The rows are grouped in 4 ways, from coarse to fine. Each group lies inside one group of the grouping before and may be the whole of it. The rows also spread widely along 18 directions, which tell nothing about the answers.
In the rows, 128 means zero.
Known rows, each followed by its group in each grouping:
[101 139 145 147 142 111 141  75 162  86 113 136 145 115 158 120 113 123
 121 120 109 140 129 114 104 109 153 108 148 121] -> Q_171 bira Rozak Rifif
[112  86 137 153 122 103 111  54  81 130 117 115 155 150 124 130 140 122
 114 144 106 126 118 164 103 158 127 105 146 144] -> Q_553 kupo loter Beni
[130 141 110 118 118 118 102 166  93 154 169 145 161 146 152  97 125 197
 121 147 149 178 111 184 109 155 104 158 111 115] -> Q_553 Kezum fozu sulo
[152 125 119 127  78  87 156 120 117 119 134 114 132  85 132 138 170 164
 101 117 123 130  87 124 157 163 119 125 158 143] -> Q_741 rur rad fet
[155 166 147 194 103 121  84 101 107 132 129 131 155 170 105  97 122 170
 116 123  86 149 110 150 148 127 129 102 122 104] -> Q_741 rur rad vuvu
[155 148  94 190 139 133 114 104 161 130 138 145 157 112 174  93 141 125
 173 113  70 114 135 137 151 131 168 145 128 110] -> Q_171 zif pes kob
[138 142 131 167 132 129 135 121 104 110 144 183 158 150 103 143 124 123
 141 116  95 153  99 163 100 138 155 117 150  70] -> Q_553 Kezum fozu savi
[150 151 119  83  82 165  69 113 167 127 149 110 137 141 164 136 102 177
  89 114 115 148 121 153 143 117  93 144 111 135] -> Q_741 Rese pok Famo
[171 131 116 152 111 112 107  96  95  99 142 138 126 154 107  75 116 154
  90 163  92 108 103 157 161 163 158 153 112 140] -> Q_741 rur Tiso Pas
[144 106 151 162 130 161  69  98 105 159 131  81 152 127 128 120 131 138
 123 156 114  80 117 127 170 165 109 126  86 133] -> Q_741 Rese rifu kofar
[ 85 129 156 110 165 133 112 164 111 129 148  97  93 117 155 135 124 118
 131  73 149 122 124  81 143  88 128 126 178 144] -> Q_553 gezug Nos fami
[137 122 128  89  88 138 199 158 130 167 107 134 145 161 116 150 127 136
 108 133 150 157 103 143 151 125 121  98 130 148] -> Q_553 kupo loter rifi
[138 101 157 132 128 158 146  84  54 138 151 127 149 118 150 130  97 156
  65 183 138 136 119 160  99 122  98 126 120 137] -> Q_741 Rese rifu Mez
[124 158 126 107 133  89 149 119  98  96 122 134 145 131 143 107 117 174
 106 119 113 195  86 136 161  93 175 164 164 153] -> Q_171 zif pes suz
[156 107 162 141 155 156 152 158  97 136 120 132 143 105 158 135  93 153
  88 122 151 134  76 100 103  85 107 158 155 116] -> Q_171 zif vog Lamis
[100 123 137 173 125 116 109 128 190 151 138  98 139 139 134 114 128 150
 105  97 151 141 112 155  51 149 105  89 105  81] -> Q_171 zif Nef sal
[129 123 113 117 143 119  64 147  86 131 150 125 143 112 174  92 149 136
 144 137 138 133 117 117 141 160 121 144 153 110] -> Q_553 gezug Gaket ded
[ 90  96 136 117 152 152 180 177 120 148 140 153 120 138 165 138 137  83
 138 103 148  92 157 100 118 145 113  84 158 149] -> Q_553 kupo Folal pap
[130 134 136 126 135 147 191 105 146 108 114 139 133 103 130 170 120 109
 143 132 102 106 135 102 169 104 151 145 126 168] -> Q_741 Pudek paza vur
[143 142  58  58  91 104 175 146 122 159 108 110  90 124 116 138 163  95
 130 145 160 181 168 138 134 116 131 136 146 129] -> Q_171 zif vog tok
[130 157 121 133 125 135 140 100 213  95  82 124 147 105 132 140 127 159
 137 143 133 120 142 108 130 156 110 190  56 146] -> Q_553 kupo Folal por
[145 127 111 141 125 139  91 122  64 205 104  90 128 175 140  86 125 139
  86 149 169 193 168 164  70 104  68 120 123  98] -> Q_171 zif vog Lamis
[127 160 140 177 153 138 144 134  95 136 114 105 126 123 133  99 154 172
  85  72 126 134 129 121 167 160 116 171 119 148] -> Q_553 kupo loter rifi
[113 114 125 181 162  78 146 140 171 128 123 110  97 125 128  58 118 107
 167 153 150  80 108  87 125 135 178 123 115 137] -> Q_553 kupo Folal pap
[ 84 143 136 103 139 122 131 104 136 110 144 137 134 144 129 135  96 135
 166 170 120 140 159 142 138  97 152 128 103 171] -> Q_553 kupo loter Beni
[123 137 132 147 159 137 144 112 144 108 151 147 127 143 172  85  82 136
 123 127 109 125 112 136 132  89 175 149 133 147] -> Q_553 gezug Gaket ded
[172 169  95 121 117 158  42 122  70 125 143 143 118 176  91 133 127 136
 139 126  71 138 196 164 164 122 112 183 109 130] -> Q_171 zif pes suz
[133 129 153  88  83 140 130 119 153 123 111 112 158 122  98 188 119 169
 110 167 146 137 107 129 133 143  83 128  80 140] -> Q_741 Rese rifu kofar
[127 172  72 125  94  84 158 143 127 107 170 205 110 169  73 127 127 131
 190 186 107 147 209 188  93 136 139 125  94 137] -> Q_553 kupo loter Beni
[130 103  87  70 153 113 137 130 131 110  99 126 131 128 135 135 117  89
 139 161 153 149  88 123 122 127 170 190 142 136] -> Q_741 rur Tiso Pas
[ 86  94 133  82 182 146 166 171  73 151 126 117 101 147 163  78 117  73
  94 164 192 116 140  92 138 146 141 102 139 148] -> Q_741 Rese rifu Mez
[100 148  79 121 138 115 141 115 216 124 107 138 141 141 151 152 122 112
 194 133 126 144 174 138  92 109 132 166  94 157] -> Q_741 Rese pok Famo
[150 139 130 139  83 136  66 183 150 178 132  89  91 181  98 115 148 144
 131  86 131  83 158 109 166 145  69  99 108 140] -> Q_553 gezug Nos fami
[118 137 132 146 125 118 148 130 126 172 112  91 132  86 141 156 155 119
 174 132 146 148 156  94 132  85 109  99 145 121] -> Q_171 zif vog tok
[130 114 117 138 102  69 113 116  81 123 132 125 117 156 140  57 151 137
  74 136 138 141 109 135 112 175 126  81 171 122] -> Q_741 rur rad vuvu
[163 101 125 182 138 107 166  81 105 118  59 137 148 101 106 173 150  98
 140 134 114 120 130  99  80 121 110 165 152 121] -> Q_171 zif pes suz
[155  78 140 144 127 130  93  97 135 110 119 136 165  94 163 152 115 112
 148 160 120  91  80  98  95 129 114 128 157 110] -> Q_741 rur Tiso Pas
[126 156  93 124 125 167 140 108 199 160 123 102 134 123 149 127 129 124
 127 126 144 158 149 164 114 134 129 152  70 100] -> Q_553 gezug Gaket ded
[109 166 110 119  89 104 108 167 141 168 139 107 130 126 119 132 168 164
 156 127 167 173 163 137 114 155  75  99 108 105] -> Q_553 kupo Folal por
[145 160 130 117  82 146 147 107 182 158  67  73 114 134  62 175 148 109
  99 109 149 170 134 119 129 116 108  98  98  78] -> Q_171 zif pes suz
[143 133 139 140 136 177 117 127 139 126 157 151 138 113 139 144 108 112
 156 148 106  98 135 124 140 116 134 124 112 102] -> Q_553 gezug Nos fami
[116 121 153 140 153 137 183 137  76 145 127 101 127 121 120 148 131 145
  86  94 136 138  98 128 158 120 134 156 143 166] -> Q_741 Pudek paza vur
[117  93 147 194 171  77 191 130  99 111 110 126 142  64 174 115 165 142
 126  94 127  91  96  73 125 148 135 157 179 169] -> Q_171 zif pes kob
[122 137 104  80 127 106  85 144 126 109 105 130 114 169 127  95 131  94
 123 125 135 147 137 108 137 142 146 116 157 110] -> Q_171 bira Rozak Rifif
[163 156 146 167 144 156 195 122 110 118  73 160 128 117 129 151 124 110
 127  98 114 134 134  72 149  83 127 152 164 124] -> Q_553 Kezum fozu sulo

New rows, each followed by its group in each grouping:
[120 149 126 201 130  66 209 101 122 119 123 145 116 115 115 111 127 159
 139 156 129 135 167 130  85 103 122 139 116 170] -> Q_741 Pudek paza vur
[ 84 126 178 137 156 156 177 125 140 142 107  92 138 105 132 110 143 109
  92 137 170 121 107  92 156 167 141  72  99 101] -> Q_553 gezug Nos fami
[184 165 108 127  91 176  80  99 151  88 137 142  88 126 122 115 132 110
  63  89  85 109 161 124 133 153 112 116 135  67] -> Q_171 zif Nef sal
[102 130 159  78 101 109 114 143 168 131 101  90 133 159 114 125 104 155
  90 147 183 165  81 107 117 124 108  88 112 125] -> Q_741 Rese pok Famo
[123 114 137 132 149 159 173 122 151 122 107 147 144 145 147  90 124  83
  98 141 135 107 102 114 143 173 167  93 115 101] -> Q_553 gezug Gaket ded
[180 134 126 140 101 185 133 145 140 179 131 146 158 170 133 167  97 126
 166  99  80 130  99 149 175  61 139 122 149 131] -> Q_553 kupo loter rifi
[101 123 146 157 137 103 174  62 140  91 135 118 138 133 139  94 115 137
  96 137  91 113  92 144 166 138 200 111 126 171] -> Q_741 rur Tiso Pas
[172 157 122 164  47 111 123  83 165 115 145 146 140 118 110 138 139 169
 106 128  88 135 144 163 100 140  97  83 121  89] -> Q_171 bira Rozak Rifif
[160 111 128 172 143 179 130 128 122 197 169  89 104 114 135 144  98 116
 156 131 125  93 136 146 128  62 127 153 112 131] -> Q_553 gezug Gaket ded
[ 84 144 118  94 144 150 168 163 177 141 124 132 126 147 133 159 138  81
 170  93 132 136 144 117 158 117 160 104 131 130] -> Q_553 gezug Nos fami
[142 115 107 133 114 135 114 100 121 168 118 120 159 150 122 156 113 141
 124 146 147 185 116 191  47 112  94 151 117  96] -> Q_553 kupo loter rifi
[102  98 161 126 156 108 157 151  67 124 152 116 111 119 136  93 131 104
  85 101 152 133  44 107 146 140 184  78 206 104] -> Q_553 kupo loter Beni
[150 142 123 138 127 149 159 145 131 166 117 118 145  87 173 131 134 139
 142 136 145 150 138 102 137  90 107 130 135 115] -> Q_171 zif vog tok
[ 87 139 161 204 161  95 150 163 110 124 151 159 156 133 150 128 129 171
 147  86 127 136 123 123  79 119 107 116 154 139] -> Q_741 rur rad vuvu
[102 140 126  99 116  97 171 146 133 127 137 117 125 120 134 116 138 162
 117 130 149 148 111 132 158 143 143 129 126 165] -> Q_553 kupo loter rifi
[115 136 136 160 133 108 124 116 146 133 104  89 129 105  96 170 158 128
 160  98 118 123 134 107 134 124 125 142 123 132] -> Q_171 zif pes kob
[110 114 133  94 122 133 132 179 149 143 152 125 147 112 155 148 135 158
 147 138 158 112 119 120 137 154  97 139 106 154] -> Q_553 gezug Gaket ded
[ 95 162 118  56 140 161 109 146 118 113 145 139 162 117 139 184 130 152
 137 124 134 187 161 158 132 133 110 175 107 125] -> Q_171 bira Rozak Rifif
[153 173 145 180 103 113 124 106  94 131 134 118  96 116 113  78 132 153
 105 146 132 141 155 107 132 115 110  88 133  98] -> Q_553 kupo Folal por
[140 122 141 138 105 127 109 122 105 138 141 105 135 126 134 139 145 147
 121  80  97 121  84 126 182 133 136 114 173 139] -> Q_553 kupo Folal pap
[146 134  86 100 100 180 116 125 177 165 157  95 122  60 227 108 172 110
 108  93 139 122 138 120 156 161 108 105 145  82] -> Q_553 gezug Nos fami
[134  87 120 115 112 108 172 162 139 177 144 125 156 148 133 116 105 150
 150 195 151 125  94 158 128 116 143 115  99 161] -> Q_171 zif Nef sal
[140 120 139 103 112 144 126 185  93 144 217 103  97  82 145 158 125 180
 112  74 125 110  78 138 175 110 125 155 171 154] -> Q_553 kupo Folal pap
[108 162 140 198 152 100 120 135 123 129 164 121 130 104 160  72 137 175
 173 125 110 106 145 109 172 129 146 131 117 158] -> Q_553 kupo Folal por
[157 133 103 133 119 145 155  87 163 141  62 124 156 107 139 135 137 102
 113 162 152 171 133 122  79 131 110 133 108  67] -> Q_171 zif vog tok
[113 138 137 150 136 107 169 149 126 139 116 114  98 139 115  93 142 122
 124 129 152 108 149  95 150 141 132 110 116 152] -> Q_553 gezug Gaket ded
[ 82 146 157 163 184 108 136 170 152  81 109 147 136 145 124 130 120 166
 149 102 129  87 149  83 132 151 113 192  89 199] -> Q_741 rur rad vuvu
[164 175 109 188  95  91 159  40 186  94  72 112 137  68 139 136 163 124
 138 100  91 159 108  93 139 106 154 129 161  96] -> Q_741 rur rad fet
[115 150 119 114 105 118 146  98 124 115 115 130 137 122  97 131 153 133
 106 164 144 159 148 151 114 184 118 113  93 104] -> Q_553 kupo loter rifi
[104  87 132 134 163 144 105 164  68 198 130 104 174 153 151 140 163  87
 184  98 121 129  86 130 183 139 156 101 177 122] -> Q_553 gezug Nos fami
[134 172 124 154 112 109 129 113 179  98  97 147 138 157 110  80 121 141
 121 160 127 139 135 117 129 156 138 110  81 108] -> Q_741 rur rad fet
[138 145 124 143 122 140 140 179  95 172 115 140 147 196 116  94 135 153
 103 125 143 149 135 146 146 160 101 118 103 135] -> Q_741 Rese pok Famo
[140  93 151 132 116 124 135  79 135  79 147 153 116 123 133 100  92 116
  77 180 111  78 119 124  92 143 141  90 126 123] -> Q_171 zif pes kob
[ 87 106 124 103 182 149 104 123 148 148 101 116 169 153 176 152  95  92
 189 143 137 146 125 117 118  78 146 157 131 154] -> Q_741 rur rad vuvu
[147 112 107  61 137 188  85 173 152 142 134 107 126 118 166 153 117 132
 118  98 146 108 106 119 156 142 103 202 119 142] -> Q_553 kupo loter rifi
[141 123 114 126 141 128  94 124 100 103 131 165 199 111 178 136 131 169
 120 132 121 170  77 154  95 163 113 186 145 102] -> Q_741 rur rad vuvu
[152 140 151 145 157 170  91 130  92 107 161 141 144  74 138 142 128 114
 164 140  99  98 100  93 184 130 158 144 142  87] -> Q_553 gezug Gaket ded
[ 73  96 127 134 150  64 116 138 146 136 134 102 130 112 158  95 148 112
 158 142 177 133  99 109  78 150 140  92 153 108] -> Q_553 gezug Nos fami
[ 88 121 127 143 151 131 113 110 117 160 166  90 127  92 139 150 142 116
 163 139 150 139 150 150  89 123 121 122 118 107] -> Q_553 gezug Gaket ded
[121 148  97 139  98  84 113 128 182 134 109  96 100 149 108 101 151 150
 108 113 147 139 163 139  91 158  98 128  95 126] -> Q_171 zif vog tok
[119 114 117 120 117 107 154 122 107 171  91 105 169 135 128 123 153 138
 108 148 175 195  87 157  96 161 115 114 129  98] -> Q_553 kupo loter rifi
[ 93 102 184 161 149 116 106 118  58 117 161 146 149 144 112 139 119 124
 152 142 103 100 116 124 129 132 138  71 161 136] -> Q_553 kupo loter rifi
[117 130 108 136 178 145 112 110 162 127 108 134 175  99 175 159 113  95
 234 162 112 128 136 101 140  82 160 179 120 140] -> Q_741 rur Tiso Pas
[158 103 173 184  95 159 139  95 104 149 155 150 157 110 125 159 113 116
 115 161 116 111 106 133  77 115  95  33 149  64] -> Q_741 Rese pok Famo
[148 145 110 125 103 127 175 121 140 155  90 117  83 187 145  63 109 109
  73 130 147 139 165 108 136  94 121  90 137 157] -> Q_741 Rese pok Famo
[133 117 113 137 168 139 121 111 107 130 130 129 162 101 190 108 127 101
 175 145  99 118  99 107 186 114 186 154 158 142] -> Q_741 rur rad vuvu
[101  95 133  78 125 116 102 140 119 155 107  84 114 147 127 134 135  75
 135 142 167 131 112  93 134 124 130  75 162 124] -> Q_741 rur rad vuvu
[ 92  97 115 147 166 117  73 157 110 171 161  87 122 127 150 111 149 127
 178 134 136  80 179 129 129 152 107 150 101 170] -> Q_171 zif pes suz
[149 116 134 170 137 128 192 161  67 195 114 104 120 144  85  98 144 117
  99 147 164 134 122 138 136 142 134 109 115 108] -> Q_171 bira Rozak Rifif
[ 88 142 147 124 141  99 122 126 125  92 103  95 100 146  68 106 152 121
  80 126 157 122 124 107 141 200 139 117  97 123] -> Q_741 rur Tiso Pas
[125  67 139 171 159 108 224 146 121 152 107 124 141 107 198  66 146 104
  94 115 143  82  74  85 146 153 164  92 177 154] -> Q_171 zif vog tok
[142 113 102 119 141 139 106 104 118 131 134 165 152 159 147 110  88 117
 180 224 117 115 170 154 109 108 130 162  85 152] -> Q_553 gezug Nos fami
[123  90 138 175 154 120 152 133 137 157  77 127 175 122 144 169 139 111
 158 117 153 129  97 102  66 127  94 137 146 118] -> Q_741 Rese pok Famo
[ 39 130 154 175 176  75 108  65 154  65 159 113 132  82 118 131 139 131
 152 132 125 118 129 137  66 172 161 120 109 113] -> Q_553 kupo loter rifi
[137 118 111  84 146 159 173 152 108  92 143 145  89 104 125 129 141  92
  67 111 130  95 135 115 150 177 149 160 133 129] -> Q_171 zif pes suz
[ 97 163 104  69  95 121  58 114 156 133 130 109 145 206  84 165 110 156
 140 135 124 198 148 197 111 121 114 139  83 135] -> Q_741 Rese pok Famo
[122  92 178 198 144 157 120 119  35 174 175 114 114 133 114 106 135 112
 106 155 130  68 163 134 116 155  94  57 122 115] -> Q_553 gezug Gaket ded
[148 122 152 174  90 131 167 110 160 125 129 131 126 111 123 145 135 148
 101  98 110  90 111 119 123 142 105  95 134 132] -> Q_553 kupo loter Beni
[128 149 118  99 111 102 111 121 147  75 163 142 128 128 121 113 106 166
 109 148 117 146  89 153 136 140 163 150 119 129] -> Q_741 rur Tiso Pas
[145 158  96 153 114 109 148 100 146 135  94 145 107 216 102 103 110  97
 139 100  88 159 146 153 131  72 172 119 153 136] -> Q_553 gezug Nos fami
[123 113 154 128 115 100  82  64 121  79 158 123 161 130 137 138  84 199
 103 156  92 132  73 170 116 117 138 167 121 170] -> Q_741 rur rad vuvu
[ 94 106 152 133 187 146 113 161 168  84 146 162 129 129 194  84  91 110
 129 111 136  74 102  77 112 145 150 129 144 129] -> Q_553 kupo Folal por
[138 152  89  86 121 111  74 138 188  92 155 149 137 141 179 107  90 175
 173 136 100 132 115 140 153  94 152 205 118 172] -> Q_553 gezug Nos fami
[119 113 136 140 126  98 114 144 160 113 122 135 103 160 104 104 117 109
 134 132 140  90 118 104 103 151 133 104 127 119] -> Q_553 Kezum fozu sulo
[131 121 136 130 143 159 133 179  92 139 150 165 145 160 141 137 134 112
 126  77 109 123  99 131 149 139 138 113 174 110] -> Q_553 gezug Nos fami
[108 157 166  95 150 121 174 109 118  59 136 121  82  95 151  78  94 125
  70 142 136 125  99  61 194  96 194 111 160 155] -> Q_741 Rese pok Famo
[141 123 102 108 115 113 189 121 166 150  43 113 149 108 143 141 148 111
 140 177 180 151 138  86 115 134  98 150 103 142] -> Q_741 rur rad vuvu
[141 103 125 165 125 104 116 108  55 161 138  93  97  95 111 101 165  90
 128 153 150 116 130 113 116 151 125  84 166  86] -> Q_553 kupo loter Beni
[107 138 126 121 140 131  84 111 129 136 115  89 137 113 133 168 143 145
 134  98 145 166 133 134  97 121  91 174 127 116] -> Q_553 gezug Nos fami
[ 95 147 110  84 121 111  93  96 161  88 102 109 128 122 120 161 151 130
 143 138 127 127 176 114 138 167 104 163  93 167] -> Q_741 Rese pok Famo
[123 127 116 144 128 129 153 115 146 167  80 111 129 141 129 118 136 103
 147 160 160 133 172 114 104 129 101 113  99 132] -> Q_553 kupo loter rifi
[153 146  91 148 124 100 137 128 144 128  79 126 122 150  92 111 151 130
 132 133 137 139 133 130 122 159 126 183  98 123] -> Q_553 gezug Nos fami
[137 112 111 116 126 141 142 133 167 158 141 109 130 121 155 131 102 113
 133 137 149 141  84 139 108  96 148 126 134 109] -> Q_741 Rese pok Famo
[106 155 140 133 117 125 134 135 141 115 147 135 155 116 153 152 135 207
  96  74 130 167 115 158 102 147  88 161 125 135] -> Q_553 Kezum fozu sulo
[150 170 125 137 132 127 165 111 188  84  69 139 117 114 150 147 105 129
 121  85 122 152 117  69 123  61 132 177 157 140] -> Q_741 rur rad fet
[131 164 128 169 122 147 178  66 145 100 138 144 153  69 158 169 138 145
 104  95 101 171 124 151  92 111 129 133 148  92] -> Q_741 rur Tiso Pas
[ 90  75 134  61 147 113 143 169 117 139 143 117 110 168 141 113  90 116
 114 152 173 117  93 130 120 120 148 127 142 180] -> Q_553 kupo loter rifi
[126 122  99 115 105  99 115 104 141 140  79 110 121 188 124  80 142  98
 112 151 137 132 151 123 134 161 127  98 119 146] -> Q_741 rur rad fet
[112 105 157 156 132 111 136 100 104 132 159 102 123 120 146  90 120 154
  98 146 128 102 105 137 138 135 141 107 127 153] -> Q_553 gezug Nos fami
[126 135 129 101 114 110 131 144 138 105 112 143 112 170 137  75 119 135
  81 136 151 131 124 109 127 156 122 110 129 135] -> Q_553 gezug Gaket ded
[ 94  91 125 125 124  88 145 119 146 138 161  90 112 102 130 133 148 116
 144 130 138 100 101 137 129 147 156 106 139 145] -> Q_553 gezug Nos fami
[ 94 100 127 105 149 149 138 156 130 148 111 114 107 133 124 142 155  72
 114 110 174 105 155 103  99 182  99 107 127 106] -> Q_553 Kezum fozu sulo
[ 67 116 108 108 157 135 159  78 145 123 133 122 154  90 174 141 150  97
 155 154 134 136 163 148 116 162 149 127 109 143] -> Q_553 kupo loter Beni
[ 94 108 177 132 128 153  76 172 156 152 167 100 129 140 153 157 106 140
 129  77 145 104 101 106 104 104  88  71 153 119] -> Q_741 rur Tiso Pas
[112  92 135  62 173 157 143 183  81 110 165 155 129 114 161 157  90 128
 102 133 158 136  99 129  96 107 127 178 158 138] -> Q_171 zif vog tok
[132 126  78 130 142 128 117 161 149 142 119 136 125 155 119 131 157  93
 163  98 111 111 157 138 134 163 139 162 118 130] -> Q_171 zif pes suz
[145 143 123 111 101 138 115 132  94 151 155 127 112 133 126 123 111 156
 126 169 140 139 168 144 126 105  91 127 112 142] -> Q_553 kupo loter rifi
[137 122 120 117 112 157 117 145 136 147 159 126 162  89 170 163 150 129
 154 112 115 122 101 128 160 140 124 113 151 111] -> Q_741 rur Tiso Pas
[143 162  78 124 111 122 114 162 129 168 150 141 164 105 158 152 152 168
 195 138 126 180 168 160 118 109  95 170 115 123] -> Q_171 zif pes suz
[154 136 151 102 124 143 137 139 105 105 142 146 115  70 150 124 106 130
 123 178 158 125 112  76 130 105 119 123 149  93] -> Q_553 Kezum fozu savi
[135 145 130 188 159 127  84 109 108 105 142 139 120 129 137  92 120 112
 146 125  99 107 139 111 125 123 149 130 144 104] -> Q_741 rur Tiso Pas
[119 140 144 145 124 170  79  96 127 128 181 131 150 147 160 172  97 159
 155  92  57 112 156 166 151  75 118 136 134 176] -> Q_741 rur Tiso Pas
[111  90 118 195 169 100 121 101 112 131 151 124 132 134 133 117 132 116
 165 116  96  81 120 156 106 148 161 163 134 152] -> Q_553 Kezum fozu savi
[ 94 121 148 148 130 100 132  63 146 116  84  79 126 141 146 107 151  89
 113  84  98 118 100  88 186 129 180  70 179 153] -> Q_741 rur rad vuvu
[115 119 106 126 136 136 144 181 140 161 143 137 105 120 174 104 150  73
 171 137 154  88 180  80 133 136 115  74 148 129] -> Q_741 rur Tiso Pas
[ 98 102  97 135 138  74 154 149 140 173 116  79 137 115 144 144 173 143
 163  91 157 145 102 141 120 139 127 171 143 167] -> Q_553 gezug Nos fami
[111 114 118 142 168 109  94 122  79 160 109  94 150 125 175 104 148 102
 151 101 133 165 112 112 133 107 150 127 195 111] -> Q_171 bira Rozak Rifif
[180 164  73 112  84 111 138 175 177 142 124 135  98 135 158  73 133 127
 101  99 153 171  91 116 127 118 140 116 168  75] -> Q_741 rur rad vuvu
[140 146 130 122 134 143 155 128  81 131  65 121  96 160  93 129 142 101
  70 111 147 151 178  98 120 124  93 132 137 125] -> Q_171 zif vog Lamis
[124 141  92 152 129  95 150 111 134 127 121 144 132  96 178 121 146 131
 158 145 140 148 181 118  73 115  96 146 142 139] -> Q_741 rur rad vuvu
[166 100 109 130 134 131  59 158 140 179  95 101 162 158 151 116 116 121
 167 128 135 137  78 114 130 101 125 156 142 107] -> Q_171 zif pes suz
[116  81 178 208 161 120 134 114  13 193 135  90 150  97  83 141 151 121
 141 200 164 118 143 133  78 143  89  89 107  95] -> Q_171 zif pes suz
[160 155 125 187  89 125 154 109 138 150 106 128 117 147  83 118 157 122
 120 124 113 121 156 132 133 149 111  86 108  98] -> Q_553 gezug Nos fami
[184 143  98 190  85  84 179 114  98 172 101 112  99 104  93 115 169 123
 128 147 141 142 171 122 101 117  98 112 143 102] -> Q_171 bira Rozak Rifif
